All rows are made from the same 11 directions, up to rounding. Whole rows:
[[-21.6  10.2 -10.0  -7.1 -15.1 -14.0 -16.9 -38.4 -27.3 -20.4   9.9   2.8
   -3.5  14.7  23.7 -25.7 -61.2   9.7   8.7 -17.0]
 [ 14.0  14.9   4.7   3.4  -2.5  -4.9   1.5 -10.3 -20.9  -5.8  20.7 -17.2
  -16.1  -4.5  20.3  10.1  -7.7   4.1   0.1  -7.2]
 [  7.3  -1.6  15.9  -8.0  12.8  -2.5  22.1   8.4  -1.2  -0.4  -5.6  19.0
   20.7  -0.1  10.3   3.8 -11.6  13.2 -10.7  13.2]
 [-26.1  -1.3   1.8  24.7  14.2  -1.7  17.6 -22.5   0.1   2.0   9.1  28.3
    4.7  -2.8  -6.8   6.9 -43.9  -3.1  -7.4  22.4]
 [ 14.9  -4.8  34.4 -27.3 -25.3 -27.1  -0.1   0.8 -53.3   2.3  18.6  29.7
  -17.1 -17.7  19.2  26.3  32.2  -1.8  13.0 -22.1]
 [-22.7  38.9  18.3 -17.8  20.9   8.8 -16.6 -18.5  -7.8  16.8 -17.1   1.5
  -15.8   4.0 -39.4 -26.2 -40.0 -20.5  21.5  11.1]
 [ -7.1   1.4  12.3 -40.7 -14.3  19.1  -4.2   8.9  -1.0 -28.5 -16.1  -6.6
  -27.9   2.3  -1.0 -14.0  41.9  -7.2  17.2 -20.3]
 [ 17.1  -7.3 -16.0  -6.4  -2.6  40.1   7.5 -15.4  36.4  10.6   3.6 -11.5
    3.4 -18.2   9.6 -34.0   3.2  14.9  24.2 -11.9]
 [  0.3 -37.2  28.1   3.2  46.5  10.5  16.8  15.1   4.4  10.1  -4.1 -24.5
  -16.3  -7.1  -7.3   4.4  17.2  -5.7  19.4   7.7]
 [-57.2 -35.4 -33.1  39.0 -10.0 -12.3 -31.6  -4.4   4.8 -20.3  -0.9 -11.1
  -34.5  13.9 -27.7  12.9  11.8 -35.4 -12.7  -2.0]
 [ 19.2 -24.1   1.9  -3.6  -9.8  11.9   6.0  21.1   9.3   6.3  -3.8  25.5
   24.7   1.8   6.0  16.4  12.0  14.4  22.2  15.9]
 [  1.8 -72.2 -16.8   1.1  14.8 -12.3 -29.7  25.2  -0.2   4.5 -13.0 -26.4
    4.8   4.8  25.3 -14.1  -6.0   9.6 -13.7  -6.0]
 [-23.8 -12.2  -4.0  -9.5  -2.9  18.1   1.7  -6.2  12.5 -23.6  -7.7  -5.7
  -23.2  -0.2  -3.5 -15.4  16.3  -8.5   4.8 -11.1]
 [ 50.4  57.5  22.0 -34.1  -9.2  29.3  16.8   7.5   4.5  16.4  -1.7  14.4
   18.3  -9.7   1.3   0.4   4.5  17.6  25.0  12.5]
 [ -6.2  35.3  15.8   5.3  32.8  -5.2  10.6 -26.4  -4.7  29.0  10.9 -19.6
  -34.0 -37.8 -16.9 -17.4  -6.7 -22.9 -39.5  -8.7]]

Rows cut short, each followed by the rest of it:
[ 28.8  17.1  -2.8 -27.2   2.2  36.2 -15.2  22.5  13.6  12.9 -16.3  -2.8
  -9.9 -18.8   5.0 -10.0  -6.9   2.5]  [-19.3  23.7]
[ 22.0  11.0  -1.9  26.3   3.0 -24.7  42.4  -7.8   8.3   8.6  17.2  18.3
  57.6   3.9  20.0  12.5 -14.1  29.8]  [-19.0   2.1]
[  8.4 -25.5   0.6 -13.5 -15.9 -24.0 -11.4  -4.3 -23.0  -8.4   7.2 -11.4
   8.9  11.2  27.9 -10.7   8.3  15.9]  [ 23.2 -35.5]
[ 19.1  11.9  35.5 -13.0  40.5  -8.1   1.5   1.7 -27.9   8.5   5.4 -53.6
 -24.3   1.1   6.2  -5.5  -3.1  -1.2]  [ 19.7 -11.7]
[ -6.9  -7.1  15.2  30.7  21.5 -15.5  25.2 -25.5  -5.8  23.6  20.6  14.9
  19.0  -1.7 -10.5   9.9 -25.0   3.2]  [28.6  5.0]
[ -9.6   1.3   5.3  42.4  44.4   8.0  17.8  -6.9  21.3  13.3   7.7 -40.5
  -6.4   9.6 -32.7   8.9  -1.4 -13.0]  [26.2 13.1]
[ -6.9 -56.1   5.3   9.7  26.6  -2.8  14.0   8.2  -8.6 -20.5   8.9 -20.3
 -22.1  -9.8  38.4   7.0  -2.5   7.0]  [-27.4  -0.3]
[  2.2 -20.3  -7.1   1.7  -0.9   7.5  -8.3  25.4  11.4 -25.0  -8.9 -42.1
 -11.1  23.8  -2.4   8.3  45.3  -2.7]  [ 21.8 -10.9]
[ 31.5   9.1  16.3 -20.8  -4.8 -12.0 -22.7  27.3 -30.8  -0.9  -5.3 -19.4
   7.0  24.9   9.7  16.8   2.1   9.8]  [32.0  2.1]
[-13.2 -43.4  -2.7   1.4  21.4  27.9  -0.1  11.0   7.6 -19.5  -4.6 -10.7
 -30.5  -8.9  19.6   0.3 -15.0  -1.2]  [-14.9  20.6]
[  0.2   1.6 -24.2  -9.7 -20.2  22.7 -16.3   2.9  15.7 -33.5  -4.6 -38.2
 -20.0  14.6  11.0 -15.5  22.3   2.0]  [ 11.5 -19.4]
[-26.8  37.3  31.4  -1.8  15.4 -16.6  21.9 -24.7 -17.9 -11.1   4.9  -8.0
 -19.0   9.0 -27.7  -0.5  10.8 -19.0]  [ 17.9 -17.7]
[  8.4  17.5 -13.7   3.7  16.6 -23.3 -23.3  23.9  15.9  29.9 -26.7 -25.1
  26.8  10.2 -27.8 -16.1   3.7  -7.8]  [-37.3   1.7]
[ -7.9  33.4  10.8 -16.3 -13.3  40.7  31.8 -11.1  17.1 -34.0   0.8  15.3
 -18.8  -2.0  -5.5   2.7  20.3  -1.7]  [19.0  4.8]
[-14.6 -19.7  18.6  -2.3   6.9  26.8   1.8 -13.6 -18.7 -16.7  15.2   2.2
 -44.8  -6.6   7.3  13.6 -14.0  -8.3]  [41.8 11.3]
[  0.5  -9.2  15.6  -3.1   5.8  32.4  12.5   0.7  -1.4 -12.9  10.4  -1.3
 -36.3 -13.2   3.8  17.4  13.6  -6.8]  [23.3 12.3]
[ 20.7   6.0  -9.8 -26.1 -29.2   8.4 -10.7  -9.9  -8.8  -3.6   6.4  12.1
   3.4 -11.8  34.1 -18.1 -13.9  19.1]  [ -1.6 -14.4]
[ -5.9  26.6  20.9   2.5  -7.0 -33.8  -3.0   4.9 -21.0  15.1  -4.7  21.7
  20.9  21.2 -38.6  23.3  15.3 -13.4]  [26.7  0.5]
[-21.1 -26.1 -34.1  21.6 -17.2   6.6 -11.9  16.2  31.0   0.9 -15.2  34.0
  17.0   1.4 -17.4  10.4   3.0  -8.3]  [-29.6  25.1]
[ 11.0   5.4  21.3 -26.9  10.3   7.7  33.1  -3.9  -0.9 -12.1  -0.1   5.8
  -0.4 -17.1  27.2 -15.4   5.8  15.5]  [-19.7 -10.9]
[  2.3 -34.0 -11.8  -5.6   8.1  28.8 -26.5  15.9   6.6  -7.7 -10.0 -22.3
 -17.9   6.6  11.7  -6.9 -18.3   3.0]  [18.6 15.9]
[  6.4  10.2  15.6 -15.0   4.8  -5.7  -3.8 -11.9 -34.1 -19.2  16.5 -34.9
 -39.4  -5.2  28.7  -2.8  -3.6  -0.1]  [ -1.0 -21.7]
[ 13.0  15.7   7.1   1.4   4.5   7.5  18.4 -20.5 -10.3 -14.8  19.6 -13.7
   0.2   5.3  27.8  -2.2 -29.1  19.4]  [19.8 -3.7]
[  7.3   9.5  24.3 -15.9  29.0  17.3  38.7 -12.7   8.7 -18.1  -0.8 -22.4
   8.8  10.2  16.3 -23.8 -11.6  21.9]  [29.1 -9.6]
[  3.9 -14.3  16.8 -33.6   9.8  -2.8   9.0  23.3   9.4  -5.2 -34.0  14.0
  43.5  25.2  -1.1 -21.4   2.0  19.9]  [19.8 -0.1]
[ 19.6   9.3  14.8 -27.0 -16.9  -7.2 -20.8  31.8 -27.0  -3.3  -7.2   0.8
 -19.0  -2.4   2.6  24.1  34.7  -9.3]  [-8.9  1.4]
[-24.8  -8.3 -31.3   9.0 -27.5   5.4 -11.7  -6.9  20.4 -12.1  -0.8   5.6
 -20.8 -13.7  -9.3  -6.8  32.1 -18.2]  [-32.1 -15.5]
[ 28.6  27.6  17.1 -29.6  12.1  30.1  18.5 -11.3   2.1   1.6   2.3  -5.9
   0.8 -12.9  24.2 -24.3 -27.4  21.8]  [12.8  2.5]
[ 31.3  50.8  26.4 -12.8   1.4   1.9  12.0 -26.5  -6.4  44.4  19.4  -9.1
  -6.7 -28.8 -21.9 -12.6  27.5  -6.4]  [ 37.3 -28.0]
[-20.7  44.9   3.8  -8.2  11.9   8.8  15.3 -13.5  14.8 -25.2 -19.3  -6.0
  19.2  35.3 -18.5 -23.3 -32.9   5.3]  [15.2  6.7]
[-17.0 -41.6   2.4  40.3  22.1  -5.2  10.0 -33.7  -0.4  34.6  29.0   7.3
  -9.9 -25.3  -9.0   2.4 -17.0  -9.0]  [25.3 -2.8]
[  9.3  40.7   0.1   6.8 -19.7  -8.6  11.0 -30.7 -21.2 -25.2  26.2 -11.9
   9.9  26.3  20.6   5.6 -27.4  19.0]  [ 38.4 -15.4]
[-29.3  16.1  -5.6  -9.7 -10.3 -11.2 -10.0 -35.0  -8.7 -17.0  -0.3 -10.6
  -7.9  14.9  -4.6 -34.6 -16.9  -4.0]  [ 18.1 -33.1]
[ -4.9   8.3   2.1   2.9  20.5  39.3  14.2  -5.2  34.0   5.7 -12.6   3.0
  12.8   9.2 -23.7 -14.5 -23.3   3.9]  [39.3 25.5]
[ 26.2  -1.4 -12.7   3.8  -4.3  -3.7 -30.2   9.9 -23.6   3.1  10.5 -19.0
  -5.0   3.7  31.6  11.9 -40.2  11.9]  [-9.9 14.8]
[ 13.5   0.4  14.1  -8.3 -26.2 -36.3  -5.2   5.1 -51.7 -24.0  19.6   2.5
  -3.6  14.7  33.6  32.4   9.6   9.9]  [  6.1 -17.5]
[  1.1  27.3   3.0 -28.0 -14.6 -15.9 -20.6   1.8 -10.6   6.9 -21.5  16.9
  30.0  21.8 -12.5 -20.4 -19.8   5.7]  [13.7 -5.1]
[  4.0 -29.4   4.1  -6.9 -22.4 -32.6 -20.7   7.6 -38.4 -15.2   8.7  -4.6
   2.7  21.7  22.9  15.6  11.7   8.4]  [ 28.3 -23.5]
[-37.0   3.0 -19.4  32.4   5.6  13.2  28.2 -30.4  25.5 -18.1  12.4  13.4
 -14.6 -15.6  -2.4  -3.3 -17.6  -9.4]  [-41.0   8.7]
[ -1.4  16.1   6.1  17.1 -14.1 -44.2 -16.7   2.4 -36.7   5.0  10.8   4.9
  11.1  24.3 -13.3  33.9  -1.6  -8.3]  [13.9 -1.6]
[-29.8  35.0   3.6  -6.0 -17.9   5.5  14.2 -34.9 -22.3 -54.4  13.0  12.7
 -18.6  21.2  18.7   0.9 -42.2   4.7]  [ 9.8 -0.9]
[-21.6   8.9   0.9  -0.1 -32.5 -24.9  12.0  -7.0   2.8  -8.5  -5.9  41.5
  32.6  20.2 -26.8   7.0  34.3  -3.6]  [ 21.8 -18.8]
[ 19.0   6.7 -31.9  19.5 -10.0 -11.5  -2.7  -3.3  23.0  16.1   6.3 -17.9
  27.2  -4.5   7.4 -13.2   7.4  11.3]  [-27.7 -16.3]
[  3.0 -11.6  -2.5 -10.6   4.6 -14.2   3.5  18.6  21.4  16.4 -23.4   5.6
  31.1  -1.1 -13.5 -18.6  31.0   2.2]  [-21.9 -12.3]
[ 10.1   5.5   5.0 -27.2 -20.9 -14.6  -1.1  17.4 -16.7 -23.1  -7.8   6.9
   4.7   6.5  22.7   4.3  21.2   9.2]  [-23.1 -13.1]
[ -5.5  23.1  36.7 -24.9   9.1  -3.0  15.5   5.2 -28.0 -26.8  -1.0  -8.5
 -33.2   2.1   1.3  13.5  22.5 -10.9]  [-0.6 -5.9]
[ 30.1   5.5  15.7 -36.7   0.5   5.2   6.5  27.1 -18.5 -22.5 -10.3   3.5
   7.8   3.7  44.6   4.3 -15.8  25.6]  [-25.8  13.5]
[  4.9  -2.3 -17.9  20.0  20.7 -23.9   3.5   3.3   7.6  -2.6  -4.9 -24.5
  38.0  22.0  19.6 -12.6 -41.3  21.2]  [-34.3   3.7]
[ 20.5 -31.4  20.7   0.4  25.0   0.8  32.2  27.7  16.5  19.7  -3.5   3.0
   9.4 -24.7   0.7  13.3  51.2   2.8]  [-18.8   2.4]
[-25.1 -31.2   9.3  11.8  -3.7 -32.7  18.6   0.9  -6.2  10.1   4.1  42.3
  -0.7 -25.7 -10.7  18.0  40.5 -17.4]  [-42.6 -10.5]
[-22.0  16.6  -9.4  18.2   4.8  -7.8  10.0  12.9  11.4 -28.9 -14.4   2.5
  16.7  32.3 -13.5  16.8 -11.7  -2.8]  [-24.4  23.4]
[  7.5   1.8  26.6  -1.7  32.4 -16.3   4.8  15.3 -23.0   6.9   1.7 -25.5
 -24.3 -10.8   2.3  14.9   9.8 -11.4]  [-28.1   3.6]
[ -7.8 -17.4   6.3  -6.3  -0.3  17.3  26.6 -25.6   5.3 -10.1  17.4   5.9
 -25.8 -31.5  21.0 -14.7  15.4   2.2]  [ -3.7 -21.5]
[-20.3 -13.3  -4.2   9.2   1.5  -2.2   1.8  14.0  -0.3 -37.3  -7.9 -10.1
  -4.4  29.0   1.8  16.5   2.9  -1.9]  [-0.5  9.3]
[-14.1  -9.8   4.1 -15.3  11.1  24.7  -7.4  11.9   8.6 -14.7 -19.0  -4.8
 -18.4   5.9  -7.7  -8.1  -4.1  -7.3]  [ 6.9 14.7]
[ -6.6 -27.8  -4.9  25.0  12.9 -33.2 -16.1  -0.6 -15.5  39.7   8.0  17.0
   3.3 -22.9  -4.2  10.1 -20.6 -11.7]  [-39.9   9.2]
[ 24.1  12.2 -35.7   0.0   1.2  12.7  -9.5  -5.3  33.0  -2.0  -4.1 -56.8
  16.6   7.4  21.2 -44.5  -7.7  21.7]  [-12.0 -24.5]
[-10.5  -7.7 -15.0  58.0  32.8 -15.8  35.1 -33.5  12.6  -7.6  28.2 -31.1
  23.9  16.0  18.4  -1.4 -48.9  19.2]  [-3.8 -0.5]
[ 20.5   8.4  -9.1  10.3   7.8   6.9 -24.3 -20.9  -5.3  34.8  13.6 -18.6
   7.9  -0.6   1.9 -16.8 -52.3   9.7]  [39.3  4.0]
[ -3.3 -21.7  -9.7  18.2  16.5  21.5  -1.9  -5.3   5.9  -4.3   7.1  -7.2
  -6.0   2.7  14.7   2.4 -45.9   8.2]  [10.1 25.7]
[  1.2 -17.2 -13.4   8.4  -6.0  14.8   6.7  18.6  16.7 -34.6  -1.4 -25.1
  -7.5  16.3  12.2  13.7  30.7   4.9]  [ 1.8 -0.6]
[ -6.6 -18.5  -9.7  15.7 -10.7  15.7 -19.1   8.0   9.2   9.2   4.8  -5.6
 -28.7  -8.2 -26.0  19.6  37.5 -23.6]  [23.9  3.8]
[ -8.7 -20.9 -10.4  10.4   6.8 -14.8 -12.0   3.7   5.4  26.0  -3.1   4.7
  -7.1 -25.5  -9.6  -5.5  11.3 -15.5]  [-43.9  -3.6]
[-15.1  -5.4 -22.8  35.8   1.2 -17.1  -6.4 -21.0  16.4  27.5   8.1   0.4
  17.5  -1.9 -23.8  -8.9  -8.7  -8.3]  [-0.5 -8.0]
[-48.4  -5.9 -22.0   0.4 -32.7  -5.7  -5.1 -32.4   3.4 -36.0   1.4  14.3
 -14.2   9.6  -3.2 -20.9   6.1 -10.2]  [  1.1 -31.2]
[  6.1  -0.1  42.7 -27.7  29.3  -4.8  14.0  -5.7 -16.7  28.3  -1.9   0.5
 -17.4 -29.2  -8.4 -16.3  16.8  -8.8]  [  6.8 -15.6]
[ 20.6  11.9  -5.3 -15.2  10.9   9.5 -40.4  12.4   0.9  42.1 -15.4 -14.2
  -5.7 -14.6 -14.6 -20.1 -21.5  -8.4]  [-7.4 12.7]
[ 14.1  28.5 -11.2  23.1 -28.3  15.3   5.0 -26.0  -5.9  -2.5  39.3  -2.0
 -25.8 -16.3   7.6  25.8   7.8  -3.9]  [17.8 -3.7]
[ -5.0  30.9  32.0  -9.4  20.7   4.6   9.6  14.6  -4.1   9.0 -18.9  19.2
   9.5  16.1 -39.0  16.3  -7.9 -11.4]  [23.7 32.3]
[ 42.6   0.1  18.4  -2.9  38.6   9.3  14.0  17.9   7.6  30.4   2.4 -37.4
   1.3 -19.6   9.3  -2.9  11.1   9.7]  [-6.0  4.3]
[-15.8  32.8 -13.1   4.5  17.4   0.6  -1.0  -0.3  27.3  -1.3 -18.6 -33.0
  -6.6   3.2 -27.8 -24.9  10.6 -16.8]  [-39.6  -6.6]
[-21.4  18.1  48.2 -27.0  35.2 -24.5  31.1   4.5 -37.4 -32.4 -16.3  16.9
   4.4  20.6  13.2   3.8 -40.7   6.5]  [-25.8  16.2]
[-12.7 -27.8  18.4 -14.8  24.1 -10.0 -19.2  15.9  -2.9  28.2 -24.5  -0.9
  -1.6  -0.5 -31.6 -14.3  12.9 -16.9]  [16.6 -1.7]
[  7.2  35.7 -30.6   2.8 -22.4  27.3 -16.3  14.9  33.9  -5.9 -15.0  -6.8
   4.2  10.2 -22.1   0.8  13.6  -6.7]  [-9.2 16.0]
[  5.6 -31.8  22.4   6.3  13.9  -6.4   1.8   1.7 -24.2  19.9  17.6   6.2
 -23.9 -24.3   5.6  22.5   9.5  -8.7]  [9.5 3.3]
